The same things were measured in two ways. Each way mixes the same 12 hidden numbers, adds some noise and spreads widely along 7 directions of its own, which tell nothing about the thing.
In the rows, zero is written as 128.
Some things both ways: the first way, then the second way.
[126  97 122 143 127 125 119 135 110 124 154 165 118 114 152 143 126 113
 100 154 158 133 107 130 118 144 123 156 142 142]
[127 117 160 129 152 103  74 162 174  74 107 112 153  77 107  81 151 120
 113 167  53 140]

[145 104 131 133 132  96 140 155 109 125 121 114  88  83 113 123 145 129
 137 122 124 135 136  90 142 147 102 116 141 112]
[173 156 102 126 150 151 184  92 135 132 162 113 141 100 143 152 146 104
 138 134 128  93]

[139 149 163 100 115 124 133 136 140 125 117 107 146 139 146 164 111 139
 146 127 127 135 164 136 124 106 128 132 147 108]
[135 139 121  80 120 104 125 111 147 120 142  96  85 121 144  72 136 115
 159  98 140 211]

[165 141 111 105 100 129 138 130 146 130 159 155 126 134 162 170 103  91
 141 130 124 144 147 164 104 135 110 131 160 147]
[173  94 149 141 150  91 122 135  99 129 138 129 111 113 121 115 118 124
 119 141 128 160]

[157 122 163 136  96 142 126 167  73 121 148 167 110 104 143 186 131  95
 172 114 108 113 174 117 142 206 120  94 141 121]
[179 120 120 169  68 128 152  36 125 120  86 122 163 140 168 136 140 133
 123 163 117 166]

[160 109 136 114 126 113 131 167 107 126 144 176 103  78 144 119 102  97
 149 129 142 134 157 126  92 178 151  97 115 119]
[118 108 147  66 113 102  67 152 148 111  90  93 122 115 126  51 141 113
 130 126  67 146]

[151 117 120 162 149 102 122 105 140 130 165 113 101  83 142  95 158  96
 163  56 143 149  97 124 146 174  81 131 143 126]
[ 93 131  99 137 207 142 123 158 158 101 146 140 159  78 188  88 159  94
 163 189 116 154]

[126 120 127 117 167 123 103 102 168 128 135 126 128 114 124 107 127 146
 113 120 145 144 129 113 102  95  83 135 104 151]
[132 124 138 124 142 163 148 123 149 127 104 140 101 108 138 145 102 107
 125 138 107 130]

[157 112  96 142 131 114 157  98 112 130 132 153 135 126 154 166 169 116
 135  99 124 112 116 185 155 108 144 144 164 116]
[136 137 130 117 170 106 100 140 141 137 139  94 157 136 128 107 150 126
 177 128 123  73]

[120 148 144 103 124 148 141 112 154 147  96 137 143 147 134 143 106 146
 104 163 119 130 133 132  84  78 125 137 132 147]
[114 157 125 156 175 181 154 104 187 125 152 162 190 143 120 241 123 104
 138 155 107  39]

[140 135 138 147  86  93 128 121 149  81 149 138 139 135 128 143 103 103
 150 104 132 143 141 139 153 184  94 133 132 138]
[112 111 118 174 135 125 122 188  88 124  96 133 114 106 159 166  86 130
 126 188 136 158]

[126 141 109 121 102 169 119 143  84 131 155 165 152 154 137 159 131 126
 103 169 104 110 128 157 130 172 177 145 135 126]
[122 130  72 173 173 117 189  94  68  88 186 160 162 135 143 168 133 137
  94 120 189 162]

[120  95 125 179 120  91 167 119  95  96 131 119 116 132 151 139 133  92
 107 114 168 150 100 128 160 152 101 165 146 164]
[ 85 131 121 148 157 129 124 164 121  82 123 156 135 128 103 163 109 126
  84 112 119 130]

[125 154 130 101 112 157 115 132 105 125 145 199 164 123 128 166  89 126
  71 185 133 111 153 143  68 158 148 127 124 145]
[181 131 175 127 123  99 128 101 155 139 180 125 128  97 107  86 137 104
 144 148 132 109]

[124 137 137 154  87  89 129 130 114  69 140 153 137 126 106 140  90 117
 100 126 150 113 142 129 148 203 109 141 127 143]
[ 37 146  89  51 120 101 119 211  93 152 142 117 144 201 111 137 104  86
 136 106 132 180]

[114 113 127 129 102 133 125 158  93 101 147 139 123 112 124 153 139 114
 111 169 126 135 128 104 144 161 123 155 133 143]
[174 181 121 123 152 140 173  76 182 112 188 152 140 103 121 200 123 111
 132 135 142 161]

[136 128 152 114 104  87 165 164 121 115 106  56  89 108 112 122 111 127
 150 115 115 146 148  74 150 135  91 114 148 111]
[175 114 145 115  98  98 115 119 113 140 110 102 112 108 118 101 120 114
 125 131 108 163]

[ 81 137 127 116 125 166  88 112 159 120 141 156 170 155  97 134 140 141
  76 176 130  78 116 147 124  96 147 143 122 149]
[179 121 150 231 108 134 148  64 172 113 169 136 107  64 200 164 143 133
 144 173 165  88]

[125 181 135  86 100 133 136 141 162 156 119  93 148 180 130 117  74 124
 131 147 120 123 149 153 104  91 166  94 142 105]
[ 87 100 110 105 142  97 134 167 109 130 151 141 134 134 136 144 131 123
 110 108 104 176]

[172 152 142  77 141 135 150 154 156 150 115 106 113 104 130  98 116 122
 176  99  96 139 172 135  75 138 145  85 121 123]
[150 106 123 142 122 117 163  98  92 126 131 155 110 133 154 121 108 106
 105 122 142 160]

[126 112 112 155 123 135 136 148  56  84 160 150 122  96 114 174 163  91
 141 129 139 128 141 103 173 147 107 139 118 142]
[162 132 175  99  77 106 127 147 114 172 122 113  74 148  78 138  96 127
 138 107 129 120]

[154 133  99 108 146 112 126 116 139 147 155  66 135 134 147 123 170 130
 150  86 113 146 127 153 168 114 122 130 162  91]
[143 162 116  23 154 141 164 109 140 178 143 116 132 149 115 155 117 117
 162 103 143 172]

[126 141 129 144 150 130 132  90  82 119 134 121 163 149 127 161 139 149
  90  91 142  92 143 146 154 134 118 133 131 126]
[124 148 138 148 123 131 151 177 106 142 119 134 103 142 100 120 120 105
 145 150 121 128]

[ 98 127 111 123 141 125 101 112 102 131 134  86 136 135 109 108 149 170
  93 130 121 109 113  99 180 114 124 148 114 104]
[135 113 113 146 129 124 127 127  95 118 112 109 119 113 135 120 128 146
 124 133 147 158]

[106 124 145 118 146 177 141 149 117 141 114 101 112 127 108  86 145 146
 164 133  95 111 109  86 116 103 163 122  85 124]
[ 91  84 154 181 108 102  69 167 100 102  69 140 121 114 132  75 133 151
 100 144 107 123]

[148 141 131 138 107 147 136 106 115 151 153 162 149 140 167 185 145  89
 162 105 113 121 127 166 138 138 129 106 167 109]
[117 110 112 108 131  90 110 138  68 158 139 105 148 117 149  50 165 134
 135 113 164 122]

[147 155 148 111 146 160 155 147 121 154  90 114 114  85 118  90 160 125
 205 102  86 138 140 115 106 120 174  99 103 101]
[155 174 155 134 117 114 155  99 146 150 177 158 122 131  97 136 117 130
 143 114 167 125]

[111 109 148 147 124 148 135 142 111 115 140 135  96 111 111 115 105 131
 139 143 126 122  99  59 109 135  98 137 100 142]
[113 101 155 147 107 112 105 161  93 126  97 133 106 124 111  67 133 155
 115 131 115 120]

[109 110 140 131 121 114 167 126 127 109 131  64  95 117 103 114 129 129
 129 108 126 101  94  72 148 106  84 139 148 129]
[130  91 127 152 113 104 101 163  81 134 119 122  91 122 165  65 149 131
 139 129 133  97]

[ 69 125 140 116 118 153  92  99 153 139 114 118 164 148 120 146 152 173
  96 195 105 137  96  87 151  63 109 162 122 111]
[180 165 144 112  89 103 127 129  99 151 135 121 118  73  66 148  93 154
  88 114 160 141]

Other things, the second way, with their names:
<348>: [174 107 130 193 139 158 134 127  92 122  99 141  86  67 152 139 146 172
 102 119 132  47]
<441>: [130 112 131 124 137 116 138 126 125 128 149 101 103 115 136 138 150 131
 127  95 144 129]
<432>: [146 156 132 127 129 181 173  56 193 132 116 131 144 156 140 184 129 149
 165 143  99 113]
<460>: [171 151 100 113  96 136 189  78  93 141 125 108 128 109 131 170 116 135
  93 103 135 139]
<90>: [106  97 136 146  84  85 125 150  60 117  91 145 134 175  99 102 105 156
  82 116  83 131]
<211>: [136 134 169 140 119  85 129 157 124 125 121 154 142 178  67 120 109 101
 123 144  85 147]
<409>: [190 109 128 149 124 136 151  38 113 154 125 122 142 129 171 128 121 146
 148 136 143  77]
<480>: [ 66 166  71  81 130 200 171 129 153 124 141 139 116 171 159 204 103 108
 145 111 140 126]
<96>: [118  96 136 173 109 135 121 124  83 126 117  98 104 143 135  96 126 129
 139 140 175  95]
<247>: [130 154 141  87 149  89 126 174 138 136 167 124 125 107 109  84 156 100
 134 107  98 100]
<420>: [ 96 155  87  99 174 163 133 136 147 136 132 114 136 127 160 165 146 134
 170 117 149 117]
<2>: [144 132 121 136 133  90 143 116  96 123 156 141 124 126 117  97 133 130
 119 104 148 165]
<527>: [129 144 148  99 129 137 162 100 191 148 147 136 140 159 147 153 145  80
 164 142 104 147]
<292>: [109 108 128 220 193 152 134 134 109  88 112 192 177 111 145 172 134 120
  91 180 136  92]
<14>: [161 139 127 142 159 108 126 129 119 108 174 109  84  66 137  75 157 142
 143 107 184 140]
<269>: [120 159 121 126 118 106 160 113 132 145 161 130 136 119 137 126 114 129
 141 126 144 160]
<518>: [171  92 153 171  93 133 143  70 135 140 116 108 122 105 167 148 113 137
 127 159 109 100]
<559>: [100 153  91 121 135 119 121 146 112  96 143 147 130  94 132 136 120 128
  90  96 147 151]
<212>: [130 137 157 108 141 156  97 160 149 127  98  84 104 115 104 106 139 118
 161 158 154 132]
<385>: [150 128 166  44  97 113 106 163 101 174  90 102 104 136  79  65 126 106
 122 101 100 112]
<367>: [167  91 201 182  97  98  83 113 122  86  85 119 124 111  58 103  94 134
  83 162 121 154]
<557>: [101 137 134 143  92 147 129 123 151  83  85 122 120 109 133 112 108 131
 103 148  89 141]
<438>: [106  90 166 158  72 107 157 162  66 153 108 143  94 195  88 142 121 122
  98 125 146 158]
<310>: [134 110 108 114 155 136 108 132 133 128 133 114 105  94 166 127 127 122
 150 123 137 135]
<159>: [165 163 143 120 138 145 119  61 190 137 151 103 165 110 141 102 168 141
 187 154 147  83]
<532>: [156 125 126 112 109 120 165 101  90 181 145 128 130 152 140 117 159 110
 138 105 157 123]
<149>: [120 142 153 141  91 120 116 135 151 125 120 118  69 107 120  89 137 150
 139  97 145 134]
<355>: [ 66 146 100 106 143 115 126 174 113  93 129 158 155 140 106 137  99 112
  93 127 107 184]
<479>: [137 110 171 141  87 105 103 120 105 160 110 157 140 162  95 100 135 142
 119 121 119  77]
<219>: [149 160 119 163 132 104 157 105 128 102 145 177 156 157 116 138  97 149
 136 139  92 128]
<492>: [103 123 102  94 146 181 111  86 139 127 110  51 142 120 175 109 147 122
 171 132 175  90]
<319>: [111 127 130 128 128 106 129 193  91 146 136 148 112 157 104 101 145 118
 143 133 136 163]
<379>: [172 119 127 167  95 116 173  83  91 126 151 130  97 137 137 135 114 138
 118 120 159 138]
<31>: [134 165 155 136 127 132  71 153 161 152  90 145 190 127 107 118 113 130
 168 192  75  28]
<199>: [ 93 143 108 132 135 121 129 202  73 129 129 159 110 154  96 140 136 130
 113 107 157 148]
<63>: [133  80 159 161  85 111  82 113  62 122  81 127 119 102 110  85 113 132
  67 125 183 147]
<474>: [128  80 117 195 100  80 155 195   4 108 122 157  81 106 123 115 110 134
  46 116 140 152]
<395>: [153 151 119 130 100 103 147  91 117 138 159 108 120 113 142 135 124 128
 131 102 175 149]
<170>: [137 121 134 139  81  89  86 164  96 117  92 148 120  81 132  97  93 135
  87 162 107 172]
<53>: [134 134 121 129 211 121 126 157 149 114 203 147 107  80 156  79 176  88
 168 140 177 153]
<446>: [130 130 136 155 130 177 161 157 109 114 110 107 120 128  96 171 135 128
 111 155 120  59]
<486>: [141 148 122  71 147 155 119 120 167 144 117 101 128 112 150 122 178  90
 162 116 133 114]
<449>: [165 177 148 143 137  94 160 189 122 113 167 158 125  82  68 119 135  99
 105 159 100 168]
<511>: [165 111 157 145 126 128 125 120 109 139 131 135  87 110 132  81 157 134
 132 112 154  96]
<305>: [ 99 112 108 122 169 138  97 119 120 120 117  81 146 124 166  92 133  89
 164 136 161 109]
<423>: [166 114 168 152 114  82 137 102  99 123 169 128 131 140  69 118 123 134
 102 111 154 129]
<297>: [147 113 156 155  93  90 115 115 110 115 123 149 142 118 109 133 105 126
  85 142 115 149]

Some of these things the first way, each followed by its name:
[168 126 125 107 148 152 125 127 109 175 134 189 112  98 160 125 116  99
 161  95 119 117 165 150  85 143 152  68 100 134] | <511>
[134 138 113  87 163 164 147 140  55 154 151  98 170 147 138 154 169 135
 113 123 110  99 162 154 134 120 194  99 134  85] | <385>
[ 99 104 173 162 133 119 135 128 121 108  87 131  98 111 108 112 115 142
 144 127 143 126 122  63 135 104  95 131  84 149] | <149>
[105 117 126 134 128  95 113  76 160 126 155 113 150 116 139 102 139 115
 106  98 150 121  90 138 150 140 102 137 147 118] | <170>
[112 112 122 136 116 129 126 123 137 111 149 142 126 153 113 142 108 127
  86 151 138 100 113 121 123 125 101 138 132 161] | <474>
[122 107 142 122 143 118 101 114 154 122 115  89 112 127 126 115 143 185
 107 121 117 132 118  99 148 121  86 175 126 138] | <212>
[115 121 117 142 144 138 108 144 119 108 132 109  93 144  72  91 115 165
  83 122 126  78 124 101 138 152 107 141  97 173] | <438>
[147 133 131 112 125  90 117 111 182 148 121 116 101  90 147 102 110 108
 170  95 135 163 134 115 126  97  81 107 131 121] | <310>
[125 140 127 140 135 108 152 124 103 120 132  79 143 129 137 104 145 117
 128  98 140 137 113 143 153 157 153 142 144 102] | <355>
[132 134 153 134 123 121 139 156 100 103 151 103 137 110 136 140 138 102
 156 109 145 133 140 126 143 163 140 130 143 107] | <480>
[143 111 120 116 153 160 147 169 114 141 122 148 103  97 106 110 166 123
 165 148 105 112 129 121 102  99 178 105 113 113] | <247>
[159 123 137 140  89  85 162 175 100 116 113 147  99 135 142 136  80  83
 149 123 146 139 176 145 135 176 150  86 132 136] | <441>
[138  88 145 109 142 141 124 171 124 144 116 111  75  93 117 109 160 135
 170 126  94 129 146  75 136 123 115 102 108 131] | <486>
[144 104 157 146 109 133  85 124 161 109 151 199 127 111 158 194 130 128
 139 159 132 158 133 128 114 149  69 169 147 151] | <492>
[126 145 112  90 167 168 123  82  98 171 122 174 179 100 127  96 163 161
 129 113  91  80 127 157 100 120 217  94  87  72] | <31>
[150 132 112 136 140 107 126 121 116 128 140 130 117  95 128 125 150 112
 133  89 141 116 132 146 148 144 123 124 146 119] | <379>
[122 110 140 144 100 122 129 136 152 102 138 152  95  98 123 140 113 103
 129 152 135 150 106  89 112 140  64 156 138 174] | <297>
[159 132 131 121 118 108 141 124 121 152 120 141 109 132 129 135  99 115
 130  91 117 100 166 140 124 154 113  69 136 131] | <532>
[171 134 129 136 122 118 167 115 108 125 132 180 121  84 153 139 117  97
 173  90 129 129 130 148  97 152 143 118 134 108] | <219>
[111 149 120 113 135 148 129 127  49 140 133 136 184 167 122 146 126 153
  60 147 123  75 158 162 139 162 202 105 120  99] | <449>
[126 130 110 123 143 158 106 107  94 156 142 159 155 123 155 151 168 124
 132 127 123 118 128 157 151 108 164 129 124 106] | <14>
[123 113 105 150 138 129 110  97 106 123 144 169 118 100 126 141 141 127
 103 126 141 118 107 113 143 126  90 149 118 148] | <2>
[151 129 150 131 117 126 162 145  96 146 124 114 116 103 156 133 152 106
 180  96 108 132 125 132 139 165 157 113 158  86] | <159>
